The first 10 rows are patterns. Each new row is the sum of 3 different patterns, raised or lowered, with some noise. Before adding, each is slid sideways (what falls off one end comes back at the other) and multiplied by a number that may be negative. Names go in the order of the patterns.
In the rows, zero is written as 128.
Known rows, each followed by the names of its patterns:
[128 114 150 170  99 133  98 130 108 110 129 129 167 140 121 126 127 120
 141 127  95 139 121 105 137 145 128 114 122 169 128 152 118 109  96 123
 138 117] : j579
[143 129 116 119 155 107  88 127 135 142 174 121 136 116 116 129 153 134
 134 132 125 123 175 128 141 136 127 137 126 127 136 136 147 132 122 125
 114 122] : j754
[121 146 141  96 127 109 139 138 112  81 127  81 128 160 138 128 137 116
 136 174 124 115 110 126 120 152 143 139 103 161 147 127 126 144 142 118
 130 136] : j529
[113 137 123 122 127 130 133 132 124 128  87 143 135 140 154 143  96 143
 124 120 116 126  97 157 128 175 123 107  91 121 122 106 156 120 132 149
 104 122] : j708
[119 128 123 114 116 128 145 115 123 137 139 128 100 127 128 128 146 109
 131 116 114 175 127 165 174 128 127 166 150 133 125 142  99 123 122 102
 135 122] : j514
[ 95 120 128 136 128 125 126 157 122 116 162 116 110 137 121 137 116 123
 113 121 127 122 115 116 120 125 116 134 115 123 107 147 134 133 143 125
 134 129] : j971
[136 150 121 130 144 134 105 105 137 138 162 112 116 130 127 147 149 126
 115 113 125  81 161 117 124 107 128 118 130 124 153 135 151 129 119 141
 116 175] : j165
[147 144 153 127 113 118  81 127 103 150 135 117 129 117 118 130 158 150
 129 114 128 128 118 127 117 127 117 150 108 132 175 119 137  89 121 117
 125 120] : j886
[136 138 133 115 133 133 145 119 128 157 130  94 118 132 144 118 121 126
 130 118 126 114 128 150 154 100 136 111 144 126 125 154 139 128 175 168
 107 130] : j329
[150 144 144 133 112 128 117 121 146 123 114 118 134 137 140 127 133 162
 126 123 101 127 131 143 121 134 115 134 133 135 114  81 132 113 116 118
 126 110] : j535

New rows. What belongs after each?
[120 139 143 163 140 123 114 116 106 115 134 139 148 104 127 156  93 131
  84 139  95 121 122 130 167  95 138 105  79 110 137  88  67 132 113  88
 152 160] : j579 j514 j886
[115 148 110 113 140 132  93 124 150 164 105 122 137 110 121 137 127 119
 143 158 127 149 128 152 157 129 149 107 140 164 179  98 131 117 134 140
 122 119] : j971 j329 j535
[ 99 145 137  91  66  72  74  86 102  71  68  61  91 110 111  81 130  93
 110  81  82  93 111 101  64  75  74  79 106  89  73  51  46 108  56 115
 115  63] : j514 j165 j535
[111 135 143 113 190 134 142 151 159 152 122 106 101 122 120 186 101 129
 125 130 162 173  85 106  85 136  89 180 119 128 111 101 113 127 126 177
 116 168] : j708 j165 j329
[169 160 143 127 127 120 138 138 123 137 150 156 179 115 146 112 155 104
 120 124 134 167 165 145 146 136 136 162 150  88 141 130 125 144 130 138
 151 150] : j579 j971 j535
[105 142 116 167 123 132 111  90 134  89 122 123 127 109 161 136 116 142
 131  99 130 112 121 109 117  44 140  97 137  87 132 115 116 114  99 120
 123 118] : j754 j165 j886
[ 92  69 136  89 134 121 122 101 104 119 131  75  88 101  98  84  89 103
 114 102 105 122 134  71 106  75  60 111  86 131  86 139 109 109  96 136
  85 118] : j579 j165 j535
[122  77 114 155  55 105  87 123  75  96 108  87 132 126  48  97  71  77
  90  61  74 102  39  90 111  99  95 162  88  98 119  75  72  92  82  81
 121 111] : j529 j708 j886
[128 140 150 146 216 138 139 180 163 157 121 197 191 157 167 140 116 205
 157 193 141 168 162 205 182 212 145 151 121 161 138 172 140 141 172 207
 168 148] : j754 j529 j708
[166 205 174 180 209 188 145 163 190 186 118 152 137 183 199 169 138 175
 146 143 192 159 144 183 153 192 196 168 170 142 166 144 189 162 178 137
 205 168] : j579 j529 j329
[ 98 135  53 101 102 118  93  69 133 134 144  91 105 109 142 113  85  87
 103 135 139 112 161 107  76  79 114 121 104  79  58 119 111  93  94  93
 104 124] : j579 j529 j329
[137 139 163 141 152 123 168 132 175 182 140 158 168 166 156 130 187 133
 142 159 151 161 202 171 150 163 149 121 174 143 129 173 115 155 131 178
 162 133] : j579 j971 j165
[ 96 137 112 163 123 118 101 127 163 157 104  95 156 122 132  84 103 125
 126 146 123 107 152 106 131  42  99 107  99  88 129 124 129 137 141 132
 102 106] : j165 j886 j535
[130 147 166 117 108  88 162 197 116 147 137 134 138 130 134 127 160 123
 137 139 153 128 172 137 183 165 123 106 158 164 130 117 114 102 131 139
 106 114] : j514 j165 j535
[136 167  92 142 171 144 146 147 147 166 184 143 165 184 153 122 158 170
 164 121 145 139 172 150 210 151 158 193 146 162 181 133 181 135 190 134
 168 149] : j579 j514 j971
[131 109 108 137 100  89 104 112 116 138 115  96 133  72 139 115 120 141
  85 131 155 191 107 129 126 135 111 100 108 126 129 118 146 163 114  63
  97 116] : j971 j886 j329
[160 111 135 133  93  96 128 120 114 152 149 169 177 110 106 159 110 146
 154 160 131 114 129 118 107 131 163 142 160 126 123 145 112 122 145 134
 147 123] : j579 j708 j165
[154 149 149 165 155 171 145 115 145 132 168 162 155 177 157 149 128 145
 138 140 177 137 155 152 106 133 155 165 135 136 176 153 114 146 135 163
 167 161] : j754 j708 j535
[ 91  76  41  84  63 127  95 115  87  77  61  92  74 109 114  84 125  98
  83  78  89 105 116  96  92  97  62  69 135  90  75  89  95 104  90  76
  53  67] : j971 j886 j535
[ 84  76 135 135 129 122 130  94 145 130  76 110 123 136 132 107 122 106
  85 109 118  99  91 193  81 112 100 103 110 151  95 105 111 120  79 140
 119 115] : j708 j165 j329
[176 194 112 145 112 174 197 135 139 152 168 161 245 176 134 160 150 173
 164 147 202 134 227 190 188 175 176 183 110 163 179 176 163 177 111 150
 181 156] : j579 j529 j971
[114  89 126 128 108  94 127 110 102 120 120 114 131 109 108 122  77 124
 108 119 105 110 106 107 124 103 115 143 118 128 102  91 113 115 129 135
  90 112] : j754 j514 j165
[127 130  96 148 126 153 130 131 143 126 180  81  93 154 135 159 131 152
 140 110 109  93 122 144 136 141 106 116  99 163 118 133 145 136 132 141
 132 105] : j579 j971 j165
[ 80  98 109 126 129 137 136  92 162  95 115  95 161 115 140 136 146 111
  99  77 154 114 176 114 148 139 162 103 105 103 143  97 112 103 118 139
 139 123] : j579 j708 j165
[114 115 109 131 103 106  80  96  85 141  97 107 110 133  85 129  68  64
  96 106  85  95  91  99 129 138  73 122  80  89  74 111 123 112 141 131
 100 109] : j579 j754 j329
[116  81 123  92  85 110 120 132  98 107  94  79 103 107  59  71  92 102
 110  90  73 111  69 129 118 116  77  91  96 142 139 103  75  98 107 103
 111  89] : j529 j329 j535
[158 142 129 180  76  85  93 143 161 111 129 155 146 123 139  91 141 158
 148 109 119  78 150 148 163 164 186  96 194 176 144 132 148 138 149 133
 130 132] : j165 j329 j535
[ 84 165  79 102  91  67 115 100  92 132 107  76 102 113 108 105  59 117
  95  97 112 145  93  96  99 124  88 156  73  93  79 127  91 108  74  72
  90 136] : j579 j708 j971
[118 187 100 164 161 159 106 158 123 146 110 103  85 141 152 166 126  36
  93  67 130 137 145 122 164 163 113 149  83 143 126 127 133 135 132 144
 127 175] : j529 j708 j165
[123  80 110 138  48 142 138 115 136 117 130 125 145 154 149 148 140 129
 156 153 182 140 171 130 150 135 108  89  76 133 142 153 153 126 116 124
 155 155] : j971 j165 j535
[123  67  89 154 154  96 103 120 116 104 101  79  89  86 115 153  91 116
 114 137 118 168 124  81  98 109 115 115  71  83 106 154 123 118  81  89
  86  93] : j529 j971 j535
[149 166 140 110 140  97 132 124 116 158 168 150 106 166 139 127 121 140
 166 126 123 151  76 132 112 107 121 159  98 126 142 132 134 149  82 136
  81 142] : j754 j708 j971
[ 54 106 120  87 143  90 104 121 141 122 118  89 107  92 115  91 144 104
 147 127 105  77 105  83 116 112 104  91 151 155 103 110 109 113 114  93
 117  96] : j708 j971 j535
[144 164 176 187 146 154 131 121 147 170 135 132 129 186 125 102 111 160
 113 183 163 166 136 120 139 184 215 151 138 122 147 179 178 167 160 120
 200 197] : j754 j529 j535
[142 107 130 113 139 104 128  80 123 170 124 141  81  85 114 129  91 123
 130 125 162 135 107  90 132 161 137 157 123 104 134 168 165 114 194 145
 135 140] : j754 j971 j165
[104  74  93  86  89  96  35  90  53 108  30  73  57  91 115  89  60  56
 100  56  76  49  69  79 102  82  96  83  68  86  82 110 137  71  68  67
  84  87] : j579 j165 j535
[ 85  83 146 142 114 159 110  52  75 106  60 106  62 102 103 117  60  78
  99  49 121  95 121  67  44  90  41 115  64  95  72  87  94  82  76 151
  63 150] : j529 j708 j165
[128 149 159 153 175 125 165 162 148 155 157 126 137 140 125 158 169 135
 115 161 121 120 159 139 118 187 111 161 156 140 147 165 147 157 191 124
 125 160] : j754 j529 j971
[196 179 156 126 143 153 136 153 148 109 167 156 160 124 132 117 130 134
 137 104 175 124 107 121 133 164 186 109 157 126 100 171 175 151 142 132
 157 171] : j754 j529 j971
[124 171  98  57 132  94 143 135 160 142  95 138  58 105 108 152 132 143
 112 117 144  78 125 125  94 131 119 147 145  96  92 137 148 135 125 126
  86 156] : j579 j708 j886
[112 156  91 159 174 109 170 114 172 163 172 161 151 168 103 136 195 166
 154 188 122 160 139 119 142 154 177 147 186  50 122  80 172 162 171 156
 182 202] : j708 j165 j886
[ 93 155 139  95 136 145 125 131 123 160 146 133 124 146 148 132 182 140
 144 160 106 153 148 152 169 132 163 167 172 130 181 195 151 142 140 111
 139 142] : j754 j514 j971
[166 115 129 125 155  90  92 139 146 134 178 104 141 183 119 157 157 140
 154 191 115 158 165 103 149 140 132 156 114 102 154 162 160 128 123 108
 103  95] : j754 j529 j535
[167 135 110 115 148 134 162 158 143 186 158 142 164 112 121 149 155 211
 136 151 116 148 152 149 146 159 192 138 105 125 149 160 157 147 175 157
 155 196] : j886 j329 j535
[ 80 145 119 150 147 144 134 112 122  98 108 137 172 147 127 108 154 175
 102 158 198 127 116 119  87 130 111 140 140 134 131 155 112 111 146 107
  72 133] : j579 j754 j329
[110  87 124 117 146 133 139  92 163 125 100  96 167 109 119  99 110 114
 106 111 109  75  56 137 124  93  61  89  91 115 112 114 136 120  82 109
 194 123] : j529 j971 j329
[120 133 158 147 126 132 168 147 125 109 157 136 115 130 150 162 122 122
 154 118 125 128 122 147 132 143  81  79 154 131 146  98 129 125  94 143
 157 104] : j529 j514 j329
[ 79 127 116 115  71  66 108 122  93 117  65  99  80  88  92  80 108  60
 100 108  51  96  74  45  90  88  66  52  86 104  65 124 119 108 112  78
  80  92] : j754 j529 j514
[168 157  71 100 101 106 137 136 114  84 138 130 125 140 151 140 115 129
 128 165 140 158 155 164 117  94 126 151 149 121 191 189 160 113 120  96
 157 135] : j754 j514 j886
[174 123 122 125 159  88  86 127  90 128 155  88 138  99  95  82 149 116
 118 148 144  77 170 128 131 114  88 101 144 120 187 102 120  76  94 155
  85 171] : j754 j708 j514
[116 145 121  97 111 121 147 160 164  90 107 121 152 141 108 174 171 130
 122 154 125 153 132 143  85 152 129 106 118 120 101 140 143 157 119  97
 130 126] : j529 j514 j329
[149 180 134 158 111 107 124 139 149 177 105 119 126 168 136 148 162  89
 132 158 222 100 129 149 155 111 106 134 139 157 139 154 155 184  94 135
 137 144] : j529 j886 j329
[115 122 144 121 128 159 129 137 174 108 155  92 114 135 152 184 141 176
 145 164 128 132 197 132 130 146 110 146 117 112 123 121 129 127 152 106
 115 119] : j708 j514 j971
[156 147 183 140 105 146 113 115 189 140 148 172 127 166 190 121 143 140
 163 130 153 140 143 109 155 164 137 157 176 135  92 149 150 150 184 144
 111 145] : j754 j529 j535
[ 95 124 114  72 134  94 123 112  83  73 100 116  73  63 108  73 126 120
 129 134 102 101 107 106  68  73 171  73 170 110 175 118 100  48  47  72
  88 140] : j579 j708 j535
[168 155 150 142 135  96 109 104 159 157 135 158 127 126 162 163 172 141
 139 152 140 139 135  75 147 109 170 145 164 169 121 152 108 148 121  79
 154 145] : j579 j754 j886
[ 94 128  99 101 124 126  88  88  53 144  88  97 118 116 110 131 130  42
 110 123 116 109  86  91  97 138  93  99 136  84  68 103 128 116  59 116
  80 111] : j579 j329 j535
[ 94 140 130 126 128 118 144 119 138  95 136 158 146  94  96 134 133 115
 138 120 175  78 129 110 139 143 153  96 130  90 133 102 126 144 123 126
 134 160] : j971 j165 j329
[127 101 135 114  87 119 142 122  86  98 150 135  86 104 113 123 130 123
  79  73 120  96  78 119  98 110  65 110  95  73  64 160 117 127 114  95
 136 101] : j971 j165 j329
[104 114 113  75 134  78  82  86 142  97  83 127 145 118 137  85 125 144
 121 121 131 120 156 119  97 127 118 106 143  91 120 107 115  96 112  80
  67 133] : j514 j971 j329
[133 155 131 143 112 183 136 124 129  91 152 129 149 138 102 155 134 119
 162 119  75 148 143 176 109 139  85 149 132 168 123 120 114 118  84 114
 146 130] : j708 j886 j329
[188 101 143  88 153 129 121 153 151 193 138 127 147 158 179 183 145 106
 160 157 143 161 167 164 105 148 156 167 155 138 133 125 113 138 117 158
 130 141] : j579 j514 j165
[186 129 154 201 165 159 148 148 205 189 168 206 165 148 183 132 139 180
 164 130 150 143 231 159 185 168 151 148 196 124 130 142 165 134 139 178
 148 145] : j579 j529 j971
[159 152 131 150 120  81 172 119 198 152 127 159 166 129 132 122 155 142
 172 197 127 164 194 154 160 186 125 109 143 157 177  93 145 122 124 166
 175 156] : j579 j971 j535
[ 76 106 123 120  99 164 135 145 135 112  94 119 155 124 150 113 134 158
 150 137 134 113  85 131 130 120 161 115 106 123 144 141  99 129  58  87
 115 124] : j579 j529 j514
[152 131 139 117 134 138 145 122 104 128 158 121 162 146 134 121 115 182
 134 191 177 163 149 169 152 135 139 121 110 114 178 118 130 163 116 118
 144 146] : j514 j971 j886
[110 116  99  90 123 126 106  95 123 110 113 127 109 138  80 124 109 140
 123 108 100 122  99  84 105 150 112  97  96  62 122  95 151 123 108  91
  98 127] : j754 j971 j165
[133 150 116 124  85 105 138 168 123 132 115 121 157  84 126 158  99 130
 139 119 125  68 119 122 139 126 135 152  99  99 125 139 123 124 139 133
 145  92] : j579 j754 j971
[191 117 141 135 119 147 176 144  98 140 200 147 177 145 122  78 119 164
  84 128 126 162 200 110 152 104 134 128 110 105 174 187 131 139 151 141
 181 146] : j579 j529 j971
[153 163 124 168  99 136 172  85 147 165 179 117 128 135 105 115 114  47
 136 125 126 165 120 137 105 119 143 102 129 151 142 116  96 116 143 138
 153  99] : j754 j514 j886
[105  97 128  82 109 110 117 148  66 127 105 115 141 137  80 101  92 106
  84 102 108  94 116  78 103 114 124  75  90 106 110 111  96 106  81 111
 111 114] : j971 j165 j329
